All groups share one centre, and each spreads out both ways along 13 directions, with some noise.
Some rows, each with its group after it:
[-48 -29 1 -5 23 24 -7 34 -4 -36 -37 5 33 13 -33 11 59 -14 -3 53 -34]
(0)
[-31 24 23 -36 26 34 -31 -28 -6 -101 45 23 23 17 2 25 -18 -5 24 8 35]
(4)
[2 25 -21 -48 33 22 -20 26 -39 -27 31 32 -32 -21 -11 39 13 -24 -4 59 -14]
(3)
[-15 -29 -47 49 -18 -5 14 6 39 24 -45 8 13 -47 -10 2 14 -8 49 21 6]
(0)
[50 -24 10 23 -32 -44 9 -24 -24 -28 -15 15 -17 -23 23 -49 -32 18 -14 16 35]
(1)
[10 3 -11 -1 0 4 -14 28 -21 -34 20 27 3 -2 -10 -3 30 -10 29 37 -12]
(0)
[-15 11 29 -24 29 36 26 -25 0 1 -16 14 13 -39 58 41 28 -26 0 21 -47]
(4)
[-3 -47 -4 24 -32 -34 4 0 -51 1 21 46 -60 20 10 -18 -41 16 -38 37 14]
(2)
[61 -30 15 -1 8 -15 0 -29 -40 -81 -7 16 -24 -26 50 -13 -16 26 -2 92 3]
(2)
[26 -32 50 -4 -19 10 50 -53 -33 28 56 -47 10 -42 -81 78 42 -46 -15 59 36]
(4)
[-8 -6 6 -12 -1 1 8 20 9 -7 5 -14 3 -16 25 1 8 13 -13 21 -27]
(1)
[-40 12 -41 -2 19 12 28 -29 -19 15 -14 42 -25 62 -43 -81 18 -22 22 66 -6]
(2)
[22 6 11 -18 20 16 -8 4 -13 27 7 12 -14 -34 3 12 17 -25 -7 26 -37]
(2)
[-69 3 9 42 0 9 -10 -22 30 -57 -4 -25 33 -34 -62 49 86 30 -45 -14 42]
(3)
[-63 -71 68 18 2 42 45 -30 -21 31 -22 15 10 -71 -25 -22 29 -44 -29 29 -18]
(0)
[-21 -8 -6 -3 -9 0 -1 28 27 28 -4 -21 -3 -49 -12 -15 -10 19 -31 -10 -10]
(3)
[-46 46 -20 15 -9 14 40 -33 -8 -29 4 36 -4 26 37 -33 27 29 8 26 1]
(1)
[-22 8 -25 -14 38 -11 11 -21 -2 -4 -1 -17 -35 -22 -24 -22 32 -25 10 -2 21]
(0)
[-49 -20 -14 19 11 9 2 33 5 10 -16 -25 -20 16 -13 -14 12 34 -18 -24 -5]
(0)
[-14 -23 -21 10 4 -11 3 16 10 -15 -36 -11 1 -65 -17 -27 -23 -8 18 -11 42]
(2)
[-37 -17 23 11 -27 0 -2 11 -13 -46 5 45 19 -8 14 -29 14 14 -31 41 -12]
(0)
[33 -18 40 22 -48 1 -7 -33 6 18 39 20 5 12 19 43 -5 32 -62 52 -26]
(3)
[-35 -46 37 4 -16 35 114 -7 -53 -8 29 -51 2 -49 -28 -55 -2 -8 42 63 40]
(0)
[10 -11 11 18 4 34 -13 -4 -21 -55 13 19 -4 -7 32 54 9 33 5 38 -5]
(3)
[26 -18 47 -29 3 13 -2 64 -35 10 28 -39 17 -36 -43 -13 15 -13 -15 -17 -16]
(1)
[3 6 3 -11 39 -13 0 10 -14 -14 -60 -20 -12 -49 10 31 36 6 -51 -15 -11]
(3)
[19 -2 1 33 -44 -11 24 -31 -36 24 -37 41 9 -18 -51 13 -4 -11 -53 24 40]
(3)
[-19 20 24 3 -36 13 15 22 24 21 16 5 57 -48 8 24 15 -10 6 -34 -11]
(1)
[-24 -11 -4 -2 -45 -27 32 11 -13 -50 24 15 23 -23 12 -6 -20 -3 29 25 43]
(4)
[10 23 -3 32 -5 -34 -4 -29 7 -32 51 -29 -13 26 -16 -48 48 26 25 -39 34]
(2)
[3 33 22 -31 -24 -24 10 23 -28 14 30 0 0 20 8 -2 -23 3 -47 -48 5]
(3)
[13 -35 1 12 -15 -24 -5 33 3 4 -4 -8 -17 -29 30 -22 -5 23 -13 9 -22]
(1)
[17 -39 12 0 -19 -15 -10 -17 24 -3 -12 -19 36 -15 -48 43 0 -13 -26 41 17]
(4)
[-25 -3 -39 70 13 6 14 -67 55 52 -17 -23 -15 2 -24 87 109 2 8 20 -19]
(0)
[-19 8 -16 -31 -21 -2 21 46 -17 -25 24 4 48 -3 -48 13 26 -36 31 53 9]
(4)
[-35 -19 2 -8 -36 -26 9 1 29 -27 12 -20 42 -18 -26 12 -9 -3 -11 14 36]
(4)
[8 -19 32 -7 -53 -7 14 -11 -38 -28 43 49 3 12 20 23 -42 9 -42 68 5]
(2)
[13 8 7 -27 26 -11 2 -3 -22 -26 51 -24 -38 -29 4 -23 4 -8 14 0 14]
(3)
[-66 -16 -12 15 19 21 31 -20 -27 7 -16 10 -40 -8 -47 -43 -3 -2 -17 7 37]
(2)
[48 -17 46 -32 16 33 27 19 -83 -28 52 -52 -18 38 -59 -16 -9 11 -2 48 19]
(1)
[8 11 -16 -52 11 15 27 45 -46 -5 4 -9 -17 41 14 -23 -56 11 9 32 -7]
(2)
[23 -2 -20 -10 28 12 -26 7 -24 -43 -30 45 -1 -13 -9 -44 -38 -26 48 14 23]
(4)
[-34 7 2 -7 -4 18 3 -10 26 -4 20 -27 18 7 -41 13 8 21 -31 14 13]
(4)
[13 -31 -7 20 1 -7 -13 14 -56 -71 -3 12 -21 78 -25 -37 -21 42 2 35 35]
(2)
[27 -47 -27 44 -50 -26 11 2 19 -27 -32 6 34 -104 -12 12 -50 -15 62 13 75]
(1)
[-24 11 20 -13 8 -7 5 -15 -1 5 -2 1 -4 -25 -17 -19 31 -12 -48 -5 -6]
(2)
[-84 28 -25 -9 7 -16 36 -6 41 -13 -30 -14 -5 -55 44 -3 26 22 -25 -17 4]
(1)
[-49 -24 -16 5 13 -3 -21 13 36 2 -66 9 20 -7 -14 8 7 -10 -32 -9 -11]
(0)
[12 -8 17 10 -31 -24 -25 -2 9 6 38 17 -4 -12 10 12 -23 2 -18 -27 9]
(1)
[-13 17 -12 -10 27 -17 -56 25 14 -26 52 -16 -3 -24 -64 53 67 -29 6 -29 14]
(4)
[-20 -2 -7 -2 -15 -24 -4 17 7 -11 -22 23 32 22 -3 16 32 -12 -21 9 -17]
(4)
[-17 14 -48 10 -10 -48 9 2 6 -45 -36 14 1 -27 -3 -11 56 3 -9 44 14]
(4)
[46 -38 15 50 -36 -11 8 -4 -17 24 9 -8 4 -11 -35 -7 12 -2 16 4 21]
(1)
[-31 29 10 -11 8 45 9 -23 12 -34 14 3 26 -18 -11 34 21 16 -12 35 6]
(4)
[20 -19 -16 54 -2 0 -3 -44 -12 29 -33 42 -23 -30 -20 27 33 -24 -3 26 6]
(3)
[-28 6 19 -22 44 43 -9 27 -26 -31 -8 -14 11 -60 -42 29 19 -25 1 -31 22]
(3)
[25 -15 21 12 -18 51 -19 31 -9 -8 29 3 22 -25 -34 24 -22 25 -3 29 1]
(3)
[-5 4 -20 -9 -4 -2 -14 30 -16 -56 -27 39 31 30 -24 -25 -6 -6 12 33 11]
(2)
[-19 -9 2 7 12 10 13 -21 3 -29 -10 -13 -4 -35 -2 4 24 13 -14 37 12]
(0)
[-51 36 14 -20 -60 -19 11 -11 -21 -103 15 92 75 -6 -3 -39 -4 -10 -25 51 42]
(2)
[-3 -1 12 10 -5 52 4 -19 -30 -33 48 15 5 29 -39 18 1 10 24 60 25]
(3)
[2 2 27 1 -16 -5 -14 19 8 42 20 1 21 -29 -30 -5 26 -28 -18 -43 -17]
(1)
[7 -7 -7 4 -23 -9 -1 -14 -40 -57 19 58 4 17 -25 -49 -14 -15 22 72 28]
(2)
[3 -36 45 -21 -28 -34 60 -45 -51 -10 42 -37 -4 68 -39 0 -3 -20 -24 45 43]
(4)
[13 27 -3 5 27 13 8 2 -38 -27 32 -8 -35 -34 0 12 44 -3 36 -13 16]
(1)
[-97 -34 -23 10 21 -7 56 -23 23 -58 -57 -50 -1 -78 -31 -49 16 19 -4 30 67]
(0)
[-51 21 -23 -18 20 20 27 -31 11 -26 -22 10 15 -9 -20 -24 15 -18 21 45 20]
(4)
[-65 26 -12 -71 43 20 -7 18 24 -32 64 -33 -14 6 -10 2 25 5 -10 47 -26]
(3)
[-4 -20 -6 10 4 -24 -26 -20 -10 -8 6 33 -17 12 -30 22 38 -28 -20 34 -1]
(2)
[-23 -37 -19 19 6 -1 -18 39 7 20 -2 -8 -16 0 -40 -13 19 6 -6 14 -17]
(1)
[-70 -26 -39 18 16 -35 29 -41 2 -38 -34 34 -23 11 2 -44 42 -27 25 44 17]
(0)
[4 -17 -16 28 -8 38 -25 36 1 -29 -2 17 8 -48 -13 28 -8 26 16 26 7]
(3)
[-11 24 8 -42 21 -29 -7 8 10 -31 -52 -2 18 -91 19 -7 15 -20 -45 -28 8]
(1)
[-33 7 15 -16 41 38 -10 -45 36 -3 -7 -24 2 -7 -9 12 -1 7 -24 -2 0]
(4)
[-4 -1 8 -31 19 21 23 -29 -23 -11 -1 4 19 -20 -45 14 2 -68 37 34 26]
(0)
[-24 -16 50 26 -42 36 -32 19 25 6 17 5 72 -69 -69 62 -8 -7 -33 -58 33]
(2)
[-87 -49 14 22 -10 12 16 27 -3 -30 -30 0 3 -61 -8 -48 -41 26 -28 -33 42]
(0)
[18 -9 2 -36 15 9 -33 9 17 -12 19 6 -2 -48 7 34 12 -13 -20 69 -42]
(3)
[7 -11 15 4 -17 -2 5 -20 -12 10 -2 33 -5 9 29 3 -26 -5 -13 13 -7]
(0)
[-88 3 -28 -54 45 9 51 0 47 19 -25 -74 14 -77 -60 -1 20 -49 18 5 32]
(1)

New rows. What belongs after each?
[7 -4 -15 23 19 9 -9 -48 1 -6 -20 9 -25 -14 -44 -22 -2 0 -3 16 40]
(4)
[-22 8 6 10 0 11 -4 -39 1 -6 -1 19 15 -33 -60 17 22 -26 -11 -3 39]
(4)
[-29 3 5 -9 -4 29 26 -31 -10 -41 39 -17 -6 43 -11 4 7 49 -22 80 6]
(3)
[-21 -30 6 23 -9 64 17 -9 -12 17 -32 49 -1 -51 -6 3 -38 7 -9 57 -4]
(2)
[9 2 37 -16 -34 -43 19 -2 38 40 -10 -44 30 34 44 -30 -21 26 -53 -53 -25]
(3)
[17 -30 34 47 -9 67 -33 -14 6 48 18 17 15 -17 -62 40 15 -4 -13 11 -16]
(2)
[-6 -18 -24 62 -15 15 16 -20 7 -6 11 -2 -21 -15 13 35 10 36 36 20 21]
(0)
[-12 29 -49 -24 30 2 13 18 4 -5 -11 -16 -8 20 -4 -14 9 -9 46 16 -1]
(2)
[-85 38 -6 -30 -5 -81 19 -24 42 2 17 -5 -2 3 34 -37 27 -37 -12 -98 20]
(3)
[-4 8 -27 -5 16 -3 9 -16 17 0 1 -10 -6 -21 -16 8 23 -25 33 23 7]
(2)
[19 -13 -26 16 14 -10 -25 4 0 -6 -59 41 -6 -10 6 -30 -13 -15 12 3 -3]
(4)
[-9 -8 -32 12 24 28 -6 17 -7 13 -40 32 -9 -21 -2 14 -2 -28 39 2 -8]
(3)
[-9 -1 32 31 -41 20 49 -90 -26 2 67 43 -37 12 35 1 0 32 -35 92 -4]
(2)
[31 5 8 -27 3 -22 -5 -59 10 7 -38 27 26 3 19 66 -11 -59 -9 16 -1]
(0)
[1 7 -6 -15 7 -15 12 -14 -10 -26 1 -6 5 -3 -1 25 22 -20 12 23 15]
(0)
[-86 21 14 2 -29 1 44 -2 3 -20 35 -13 39 13 -35 -6 50 9 -24 -7 23]
(1)
[0 1 30 1 -38 -24 -8 0 5 -27 47 -8 6 -48 -3 10 -2 33 -55 0 22]
(3)
[22 6 -16 -21 55 11 -18 -17 62 -25 -69 -59 66 -44 -60 10 60 -41 40 27 5]
(2)
[-22 -27 25 17 -29 9 -9 13 44 -5 -13 -3 37 -30 49 23 -21 38 -27 -9 -23]
(3)
[-19 8 -36 -2 40 -11 5 -14 -54 -60 -22 48 -53 27 5 -63 30 0 5 58 4]
(2)
[-6 -1 -7 75 -25 31 19 -27 17 17 45 -9 -26 -70 -13 13 43 40 16 16 15]
(0)
[-1 5 -10 5 -1 5 53 -44 -37 7 -24 8 -9 50 -22 -32 -8 -13 18 27 33]
(3)
[-38 -44 6 25 -9 4 22 17 -8 -17 -22 -3 8 -33 1 12 5 -1 13 -2 13]
(0)
[-15 9 -29 14 38 -21 5 -47 18 32 -9 -17 -44 -21 -18 25 56 -34 16 -21 16]
(0)
[24 -4 7 -3 11 1 -28 -1 -7 -30 23 -3 1 -58 -25 47 29 -24 7 8 18]
(4)
[-24 -1 -33 -22 13 -8 16 -10 4 37 0 6 -26 16 2 50 16 -27 -10 47 -24]
(2)
[-30 7 17 -16 5 -9 -9 -22 5 -10 36 20 2 -39 -12 17 20 -46 2 -10 9]
(3)
[32 -10 -7 19 -30 10 9 -42 67 52 17 -37 29 4 6 70 10 8 21 45 -25]
(2)
[-75 -2 -38 20 23 14 25 2 -40 5 -39 52 -64 -8 -3 -66 2 9 -20 6 11]
(2)
[1 -12 1 22 -6 -3 3 -21 -36 2 23 28 -17 18 -33 6 14 -33 28 3 27]
(4)
[-27 10 12 -15 3 51 -2 42 7 71 -27 15 35 -18 -45 -12 -11 -37 -11 -33 -28]
(4)
[72 -20 48 -2 -48 -43 -34 -38 -24 -19 76 28 8 31 -6 -4 -25 -24 -6 19 19]
(1)
[-9 3 0 -2 -28 -1 -12 12 23 -14 17 30 25 -16 37 19 -17 11 2 18 -16]
(1)
[-1 -1 -3 17 16 19 21 4 -31 -30 -50 -1 14 6 1 3 -2 3 25 -21 29]
(3)
[-17 0 23 7 64 34 -8 -63 -33 -92 4 -15 -15 -12 -45 30 77 2 -9 40 36]
(2)
[-19 35 -12 -35 18 -39 10 -15 12 -36 4 -32 -7 -64 -23 -27 8 -10 -17 -30 55]
(0)
[-12 -52 -5 14 -40 -41 17 -27 28 -26 -25 3 29 -8 -1 -9 -42 -4 7 38 42]
(4)
[-25 -6 -19 7 -49 -29 59 19 -42 -13 20 20 -5 3 -5 -65 -35 -6 40 12 51]
(4)
[-27 16 -7 35 -23 2 13 -9 -16 12 7 35 -3 12 -15 9 32 0 -12 -6 8]
(4)
[-60 49 -32 -30 29 16 16 -35 40 -8 -53 36 26 -16 9 -10 26 -27 -12 27 -14]
(1)
[-27 8 -25 -21 -5 -5 13 23 -6 -35 -28 16 26 9 -7 -16 -20 -5 7 28 18]
(2)
[-11 -28 -4 35 -4 -6 11 14 -13 43 5 10 -17 -3 2 13 46 -32 30 -14 -28]
(0)
[-26 23 -12 -24 36 20 24 -19 17 -14 -41 -14 -9 -21 34 -34 0 23 -19 32 -18]
(4)
[18 -9 -3 43 -14 1 -15 -38 10 51 44 26 -40 14 13 49 43 3 -9 30 -40]
(2)
[-23 34 9 -28 11 38 32 -9 -13 -45 -17 23 27 -55 21 -31 -10 4 4 38 8]
(2)
[8 -68 34 1 -48 -51 6 32 -15 -45 38 -36 9 9 1 -19 -7 33 -36 47 6]
(1)
[-26 -11 10 18 -26 -3 36 -21 25 36 -11 -19 9 -73 -17 -18 -13 0 -22 -18 29]
(0)
[25 -33 27 11 21 6 3 -44 46 9 -22 -46 29 -8 2 -33 16 -15 45 7 -9]
(3)
[-40 22 -5 -25 5 -10 39 7 -4 -43 -53 -46 30 7 -24 -12 19 39 -58 8 29]
(3)
[-13 -12 30 -15 9 6 1 -45 -8 -22 5 6 21 38 -30 28 10 -27 -15 21 18]
(4)
[-79 12 43 28 17 100 8 0 -4 -27 -19 -1 33 -80 -41 29 7 37 -36 -51 38]
(2)
[-80 28 -34 -12 -35 -28 21 15 33 -36 33 -9 5 16 6 -14 -1 64 -57 35 17]
(3)
[8 25 19 -31 -5 -8 -3 14 -13 -21 13 -7 26 17 -7 12 5 -1 -25 -10 1]
(3)
[-10 -21 -28 46 39 24 -26 1 -4 -47 -42 -8 -23 1 -17 26 29 33 21 5 21]
(2)
[-12 23 9 -16 10 5 4 1 0 -31 -3 -9 18 -35 2 32 29 3 -25 -3 4]
(1)
[-29 -12 -7 37 -21 18 9 -29 -3 -39 10 22 0 0 -4 25 0 25 6 38 34]
(2)
[47 13 20 -15 26 -22 -9 -32 -41 -22 -43 -1 -13 -54 -48 -22 4 -35 -37 -28 51]
(1)
[-6 4 -3 14 18 -1 -9 -36 -3 -39 35 -3 -19 -9 -15 22 50 0 6 24 12]
(3)
[18 48 -8 -17 1 -4 -10 22 -4 -26 46 -18 2 16 -13 -3 58 35 -27 36 -26]
(0)
[-10 64 34 -30 18 37 24 -1 -22 -35 -18 -11 37 -62 7 47 23 7 -36 -39 19]
(1)
[-18 45 -52 -34 0 -24 -10 65 3 2 -18 15 16 6 -22 -19 -6 -21 9 -25 4]
(3)
[-45 -7 -22 40 -48 21 14 21 7 -40 -8 5 37 -52 -75 2 -7 52 -34 42 65]
(3)
[-30 70 38 30 14 94 -1 -5 12 15 42 12 20 -59 1 1 53 30 2 -68 -20]
(2)
[-1 -7 -22 60 -24 -33 4 -58 36 39 15 14 -15 -2 -5 12 49 -16 26 -12 10]
(1)
[-42 34 -7 -58 69 37 -4 -6 30 -28 2 -43 -18 1 24 -29 -4 26 -5 5 -22]
(4)
[-27 -4 32 -34 -21 26 18 18 -10 -61 -5 -7 55 -11 -16 -11 -31 27 -37 45 22]
(0)
[-55 -1 -8 -31 23 31 -9 -9 34 28 31 -39 -14 11 -32 67 -27 0 -24 1 10]
(1)
[-31 22 1 -4 -35 10 8 -47 54 22 22 11 22 -7 30 54 -54 7 -12 -13 23]
(1)
[-6 18 26 -37 32 19 -30 5 -34 -31 58 5 4 -33 -67 23 22 -68 31 -39 37]
(4)
[-57 -13 -13 -18 -1 -7 0 11 42 2 -22 -10 28 45 11 -10 -9 6 -6 3 -24]
(4)
